The same things were measured in two ways. Each way mixes the same 13 hidden numbers, adds some noise and spreads widely along 6 directions of its own, which tell nothing about the thing.
(in the rows, 128 means zero)
Some things both ways: the first way, then the second way.
[122 161 132 108  98 110 120  93 114 125 122  83 133 114 118 135 138 138
 146 121 179 110 148 140 103 144 139 118 142 126 143]
[109 109 134 132 106 126 130 154  82  92  91 122 100 126 137 121 160 112
 129 124 150 185 174 147 118  81 184 145 151 151 115]

[170  90 132  98 105 125 147 170 149 137 153 195 117 104 134 146  93 139
 123 147 155 119 102  90 106 138  96 133 115 141 138]
[ 84  94 110 178  92 133  81 128 117 126 106 109 206 128 109 119  65 134
  63 112 150 131 137 115 104  77 136 128  78 140 116]

[141 129 137 119  71 189 133 142 150 120 181 125 120 130 143 139 139 121
 145 143 152 143  98 165 111 106 115 159 147 108 122]
[127 115  66 134  50 137 104 124 125 112  68 122 139 120 118 138 185 113
  82 138 161  77 161 109  95  36 189 152 129 126 100]

[138 141 152  51 115  87  78 104  68 152 131 113 153  98  96 141 110 139
 165  76 116 107 140 136 123 150 182 158  87  76 151]
[133 138 120 145 137 147 149 160 161 131 152 123 128 133 125 131  87 112
 101 130 139 131 131 142 127 138 150 150 138 133 119]

[113  95 135 182  64 105 152  96 143 137 152  85 102 136 127 101 132 138
  89 151 167 129  87 161 127 128 109 100 134 157 122]
[ 88 194 123 120 131  71  69 138 112 132 157 176 229 130  76 148 127 134
 152 113 112 178 100 128 126 161  83  83 162 134 114]

[ 99 211  95 135 153 163 129  99  83 153  89 127  93 134 102 109 143 132
 144  86 103 110 174 142 121 132 195 106 132 135 122]
[153 104 136 169 143 114 137 118 132 176 184 107 114 130 135  91  97 144
 128 118 130 140 147  81  94 197  42  98 124  98 137]

[143 133 187 148   5 166 149 145 148 144 162 107 182 107 184 150 113 157
 150 133 176 138  75 160 108 101 115 132 163 135  92]
[107 191 126  66 168 106 110 151 138 112 154 146 128 121 103 189 119 122
 164 142 121 155  90 157 176 139 147 112 156 134 162]

[131 134 100 147 174 170 144  90 129 125 185 188  76 108 108 120 118 151
 115 122 122 119 137 123 126 150 118 136 112 137 175]
[121 183  76 135 111 117 120 121 131 136 157 141 143 127  70 145 138 162
 124 111 144  94 163 132 144 105 156 142 118 140 174]

[172 143 158  64 105 164 122 137 123 105 161 110 124 160 133 133 145 127
 137 127 138 134 138 140 127  98 124 158 124  62 105]
[122 119 127 132  96 106 116 144 134 145  99 121 143 158 111 139 132 140
 114 137 118 133  83 117  85 151  84 116 114  99  90]

[103 100 108 163 160 181 137 136 152 160 131 163  90 107 153 117 113 137
 109 160 104  88 118 156 136 152 109 145 128 152 144]
[155 139 116  93 145 135 134 119 137 118 177  93 124  99 175 116 139 164
 154 132 135 163 147  97 134 148  91 121 178 137 127]

[117 136 143  91 135 111 132 161 129 145  97 143 105 142 126 118 153 103
 153 133 122 133 138 118 132 105 125 119 167 126 114]
[161  85 151 106 164 175 135 131 118 116 135  69  78 118 195 126 112 139
 136 147 111 165 144 122 124 132  89 120 153 132 145]

[168  81 118 166 124 124 120 145 165 128 120 167 137 118 161 130 117 143
 109 146 128 135 118 101 154 153 108 110  99 105 100]
[ 84 201 127 157 123  94 111 115 138 105 152 169 166 131  85 155  90 112
 126 131 175  83 142 135 122 162 125  98  55 125 161]

[113 171 129 151 140 112 117 173 138 111  93 142 167 107 137 159 149 109
 150 142 115 142 198  78 121 131 138  98 167 157 105]
[136  90 125 138  81 126 144 132 115  93  50 148  86 134 149 150 149 116
  98 117 142 102 128 144 100  61 186 120 125 154  98]

[118 154 109 128 172 112 121 131  92 121  87 187 115 145 139 137 110 139
 137 111 118 138 180  86 108 140 138 111 136 186 162]
[155 113 152 163 183 154 125 117 123 129 164  69 112  84 142 131  78 131
 131 102 129 135 108 144 203 173 113 149  87 129 178]

[107 156 106 100 195 120 126 136 109 108 108 125  88 187  92 106 196  86
 139 116 119 178 157 121 148 111 164 101 155 122 116]
[124 105 142 148 131 104 134 162 129 107  87 154 107 147 149 135 124  97
  99 119 123 126  92 145  78 133 126 110 178 130  70]

[177  70 132 106  91 114 135 167 188 142 148 133 135 116 157 128  95 152
  96 147 159 117  54 138 132 132  90 133  97 117  82]
[103 139 152  95 168 107 153 142 150 120 155 128 109 122 113 156  92 143
 155 129 102 185 119 166 131 124  98 142  76 148 147]

[105  75 119 133 186 100 156 141 149 119 121 136 101 130 103 104 135 104
 109 149 118 141 165 100 152 128  93 101 151 147 139]
[130 149 141 122 154 157 149 122 123 104 146 134 160 112 138 146  96 124
 135 113 122 147  89 140 117 112 130 144  89 146 144]

[144 128  85  94 163 124  82 101 111  93 147 130 109 158  99 131 152 116
 136 115 129 147 187 123 141 146 133 145  95  80 148]
[144  85 140  85 160 116 128 117 106 136 146  99  78 120 145  88 169 160
 147 125 112 119 168 124 126 154  76 116 120 109 162]

[108 156 122 126 130 115 126 119  93 164 103 127 135 172 141  94 131 119
 136  80 119 143  77 178 123 121 135 110 123 148 104]
[122 140 116 140  96 100  86 159 167 149 119 135 173 152  97 133  94 114
  79 144 151 100 119 127 130 182 118  89 145 117  84]

[119  92  99 134 221 162 161 105 138 111 176 168  41 154 113  94 145 147
  91 135 126 153 119 127 165 135 117 121 123 138 158]
[109 175 143 119 196 105 145 133 116 121 202 155 138 137 113 135  96 169
 169  95 102 158 102 148 133 177  86 113 137 130 182]

[131 138  95 104 187 175  93  93 104 129 158 184  79 147 135 126 123 167
 135  94 113 143 103 160 137 144 169 168  95 125 169]
[ 68 236  82 220 109  18 116 125 144  59 138 161  97 138  72 226 116 175
 138  93 190 103 167 183 146 134 150 152  98 152 164]

[ 91 102 130 110 107  90 110 181 152 138  87  59 140 129 125 123 145 102
 136 134 121 156 117 158 146 103 163 121 159 139  75]
[114 132 106 194  88  77 104 117 147 121 111 167 202 130 122 116  83 133
  66  92 161  88  97  94  57 137  91  84 139 142  51]

[107 124  93 147 147 106 122 116 127 130 107 117 128 123 139 113  94 135
 122  96 124 137 117 155 115 141 111 118 118 168 136]
[147 133 141 140 141 140 143 119 130 120 147 115 116  93 118 150 110 121
 141 111 133 152 154 160 177 117 147 154  64 158 164]

[126 135 128 139 108 140 148 118 144 157 125 133 153 174 146 114 134 135
 110 142 156 116  98 156 120 127 105 100 140 166 100]
[114 107 124  75 103 112 122 164 145 121  79 107 126 139 127 124 153 130
 106 150 127 129  79 133 110 126 132 135 141 110  66]

[110 154  77 150 197 148 116  64  81  61 168  98 104 175  77 106 149  87
 119  83 105 185 173 159 112 137 139 131 106 121 180]
[137  67 117 176  69 151 126 124  95 143  79 133 130 111 117 113 170  76
  96 106 134 106 130 116 123  69 195 149  85 106 121]

[159  89 101 123 136 145 101 115 147  97 161 140 136 145 133 135 118 126
 121 130 129 148 141 140 134 142 100 153  95  94 138]
[126 125 112  82  91 126 121 136 140 114  78 138 139 118 112 114 181 123
 106 136 126  80 122 142 123 100 152 128 122 134  86]

[121 160 118 111 119 156 138  80 143 153 137 134  97 108  97 121 128 156
 149 104 142 115 127 153 120 114 163 129 155 133 140]
[151  69 124 149 149 194 159  86  76 144 163  53  57 114 166  79 120 184
 142 117 125 128 192  78  97  94  89 137  87 114 222]

[ 99 115  87 139 158  68 102 107 108 157  83 139 122 116 106 121 112 140
 119 114 126 111 154 113 134 174 156  98 105 171 145]
[119 105 180 136 189  96 126 139 116 109 163 137 160 120 163 114  68 140
 136  91 105 209 104 148 113 173  59 101 141 155 106]

[105 122 154  88  76  95 102 112  96 125 146  78 137 164  95 126 160  94
 154 124 140 158 135 164 121 103 147 143 149 116 139]
[147 126  99  97 146 144 101 139 135 132 134  93 129  99 140 127 154 118
 117 135 123 108 104 115 152 127 130 141 184 109 122]

Other things, the second way, with their names:
<448>: [105 201 119 163 100 120 135 118 137  91 120 105 118 102 104 166 150 137
 157 141 157 130 142 142 141 134 122 158  72 137 129]
<345>: [126 130 122 146 145 103 128 137 151 112 142 122 111 121 140 137 119 116
 111 119 150  92 109 136 137 166 128 139 124 102 126]
<379>: [100 157 143  91 142 140 140 155 140 119 132 126 133 145 115 133 105 149
 137 139 115 130  79 148 136 157 128 116 118 125 134]
<21>: [171  83 132 154 103 134 125 133 102 140  89 123 122 135 124 165 149 119
 118 104 102 160 100 147 131 102 140 149 108 126 122]
<243>: [173  85 155 126 158 162 135 110 116 158 164  86 154  74 146  75  98 142
 128  89 116 155  99 106 180 158 105 123 106 143 134]
<424>: [113 110 131 137 136 165 143 135 140 128 104 130 164  95 127 111  99  68
  89 120 126  99  49 114  97  89 149 151  90 117  91]
<431>: [109 135 102 119  80 124  98 126 133 110 113  93 133 128 147 130 157 158
 126 157 148 130 161 103 114 120 112 110 147 121 111]
<236>: [129  72 151 159  95 116 119 144 126 128  85 176 175 143 141 136  98  60
  74 117 132 147 113 131  66  98 143 106 102 134  67]
<298>: [133 123 143 126 174 121 133 158 135 137 158 104 122 116 138  95 106 142
 129 108 112 156  93 133 147 190  92 122 189 126 104]
<276>: [119 119 119 101 112 136 132 137 124 145 123 132 158 142 103 126 126 128
 114 132 121 133  99 117  91 104 129 138  86 110 127]
<413>: [122 152 108 134 149  46  68 123 109 149 212 136 164 156 111 135  82 194
 135 107 163 168 184  98 140 202  73  60 179 123 181]
<54>: [ 86 204  92 188 120  76 141 123 132  92 170 160  82 126 105 194 116 140
 157 116 175 128 175 133 130 113 163 129 127 136 186]
<282>: [121 105 198 133 138 115 133 147  80 115 118 125  82 149 160 157 113 133
 184 133 100 252 132 143 123 157  89  73 144 146 133]
<286>: [163  82 119 164 118 154  97 129 126 176 129  89 195 131 116  77  77 155
  64 104 121 121 117  99 105 154  72 116 131 130  98]
<115>: [128  57 165 117 103 165 138 133 112 122  73 119 167 151 166  94 115 140
  95 128  90 152  89 121  39 100  77 113  87 132  69]
<464>: [137  76 118 163  44 174 137 125 109  89  59 102  89 131 195 120 161 113
  93 153 169 113 188  97  75  60 179 120 136 136  91]
<240>: [117 144 103 121 123  92 118 132 133 133 172 126 144 151 120 138  99 184
 127 123 146 163 163 111 103 137  99 111 143 134 147]
<200>: [120 115 125 133 102 105 125 142 121  99 119 146 149 141 164 133 127 116
 109 128 159 160 133 113  78 118 143 119 154 126  87]
<138>: [170 121 126  18 115 152 161 162 150 130  90 147 118 149 135  98 185 137
 114 148 100 106 107 144  92 120 136 119 182 146  66]
<204>: [141 156 104 188 122 139  97 100  98 130 132 117 143 104  89 143 113 116
 109 102 170  66 131 118 166 132 161 130  81 121 188]
<13>: [142 141 105 113 139 137 124 125 136 170 179 137 165 116 109  98 134 155
 134 107  96 116 107  99 132 150  93 105 168 121 135]
<316>: [142 131 103  89 128 147 156 118 130 119 117 100  90 101 117 135 183 153
 146 125 109 113 131 142 132  76 135 179  93 132 148]
<344>: [139 106 134 123 171 140 121 125 116 137 191  99 103 131 142 121  79 158
 130 124 140 150 197 128 151 146 112 114 114 134 209]
<130>: [ 95 193 108 220 100  53 120  97 115  93 151 156 116 125  89 177  97 171
 141  88 192 125 184 133 133 137 131 109  79 158 173]
<287>: [145 140  77 127  68 154 100 124 129 139  98 134 193 132 102 111 139 134
  71 127 156  69 135  95  96  89 156 117 143 138  98]
<193>: [ 84 111 151  67 135 128 134 149 121 107 136 119 110 126 167 114 140 126
 158 158 121 175 119 114 118 127 126 100 147 111 123]
<385>: [135  66 149 149 145 146 112 118 121 180 149 100 132  97 139  65 113 116
 120 116  95 120 118  83 127 165  57  81 132 103 123]
<343>: [180  62 139 105 104 182 133 130 107 144  99  65 102 136 157  72 133 160
  95 135 144 107 146 107 136 145 136 119 119 124 128]
<314>: [ 92 161  87 166 112 108 151 109 156 145 176 130  83 112  88 112 121 158
 131 120 159  54 181 101 132 129 130 120  85 113 181]
<26>: [134 120 164 151 130 144 111 122  92 110  94 139 159 126 137 117 126 127
 126 109 102 139 113 143 106 140  86  91 122 154 108]
<275>: [ 90 120 152 120  88 112 123 147 110  84  60 134 114 149 120 170 143 150
 136 131 111 162 125 183 129  88 150 121  82 157 117]
<250>: [150 164 125  69 168 104 124 123 125  84 144 106  60 103 128 201 154 148
 173 131 145 138 153 186 221 128 170 155 104 147 205]
<272>: [134 173 109  66 130 120 153 137 166 143 153 138 104 139  97 140 126 169
 142 141 124 100 119 130 136 146 121 107 131 137 145]
<213>: [114 155 122 113 195  61 117 128 118 106 205 115  72 100 155 147 140 157
 187 116 136 188 164 122 156 168  83 115 205 123 169]
<149>: [134 138 120 127 124  79  92 135 127 106  99 142 137 108 126 151 153 102
 118 122 139 135 123 135 121 127 115 112 170 143  78]
<426>: [ 47 226 101 166 125  47 122 129 132  83 168 119 106 114  75 196  96 179
 173 117 187 179 150 148 169 128 148 152  88 146 180]
<73>: [116 123 123  82 115 159 148 155 163 129  74 146 130 121 113 108 140 117
  97 133  85  69  63 144 107  89 142 113 150 147  68]

Some of these things the first way, each followed by its name:
[139 133 149 153  92 191 163 159 103 135 126 163 163 110 150 152 113 126
 146 145 131 109 196  86 115 143 126 111 140 123 129]  <193>
[ 88 124 121 165 128 152 163 115 123 137 152 111  75 139 117  96 133 133
 105 123 123 147 101 165 132 107 141 116 148 172 132]  <13>
[133 145 120 107  99 138 105 158 129  91 119 102 125 142 125 148 165  91
 157 144 141 154 184 118 117 114 136 134 153  97 115]  <149>
[163 121 109 157 133 173  91 137 135 144 148 216 117 143 181 150 123 176
 106 150 126 119  83 127 137 169 152 144  77 138 125]  <345>
[181 115 131 131  50 115  70  74 155 130 130 127 132 101 160 151  91 197
 137 110 160 125  90 153 121 139 155 159  94  97 130]  <26>
[109  82 130 127 163  33  89 161 152  96 128 106 160 156 145 126 158  87
 112 165 127 155 139 119 147 141  54 117 134 145 117]  <250>
[ 82 131 143 158 136  32 110 165 130 159 116 115 128 101 128 121 168 110
 101 176 127  91 123 105 144 166 108  86 132 172 103]  <413>
[127 153 116  94 216 171 156 166 124  46 180 126  44 193 129 105 179  84
 109 142 119 187 150 129 127  87  77 142 155 118 136]  <21>
[144 139 115  71 134  57  67  62 103 149 130 135 127 104  73 132 103 149
 138  89 124  91 140 137 112 159 158 151  79 110 166]  <286>
[112 130  91 187 147 164 150 125 143 159 119 165 104 130 132 108 112 150
 102 111 108 138  87 148 135 135 163 101 117 178 108]  <314>
[111 143 110 136 162 128 106 135 134 116 104 112 124  98 140 135 121 137
 135 116 111 128 159 131 129 139 146 133 134 134 128]  <130>
[ 89 124 136  94 165 127 167 171 130 149 138 114  92 128 117  98 153 101
 123 142 126 120 124 136 144 114 100 114 162 140 112]  <240>
[104 127 146 116 118 108 132 125 140 150 124  77 173 118 120 112 122 122
 140 101 116 131 123 166 142 107 123 121 148 124  92]  <272>
[143 108  73 160 182 171 144  70 137 117 147 183 124 144  66 119 117 114
 118 108 112 148 170 119 123 151 146 109 108 131 171]  <424>
[142 123 119 114 129 134 127  95 121 123 141 134 143 155 147 115  95 150
 133  83 139 152 102 165 115 120 103 139 117 134 140]  <275>
[120  99 134 116 181 117 107 139 128 107 155 110 101 121 100 121 158  98
 119 136  94 149 129 134 155 135 146 145 116  89 136]  <54>
[131 111 110 149 187 122  85 116 140 139 113 166 126 110 125 127 131 107
 123 140  79 103 137 132 139 170 125 140 100 102 147]  <464>
[146 141 112 150 136  83 100 173 116 112 108 148 153 100 114 152 145  95
 127 143 109 124 190  61 127 169 136  96  99 111 108]  <236>
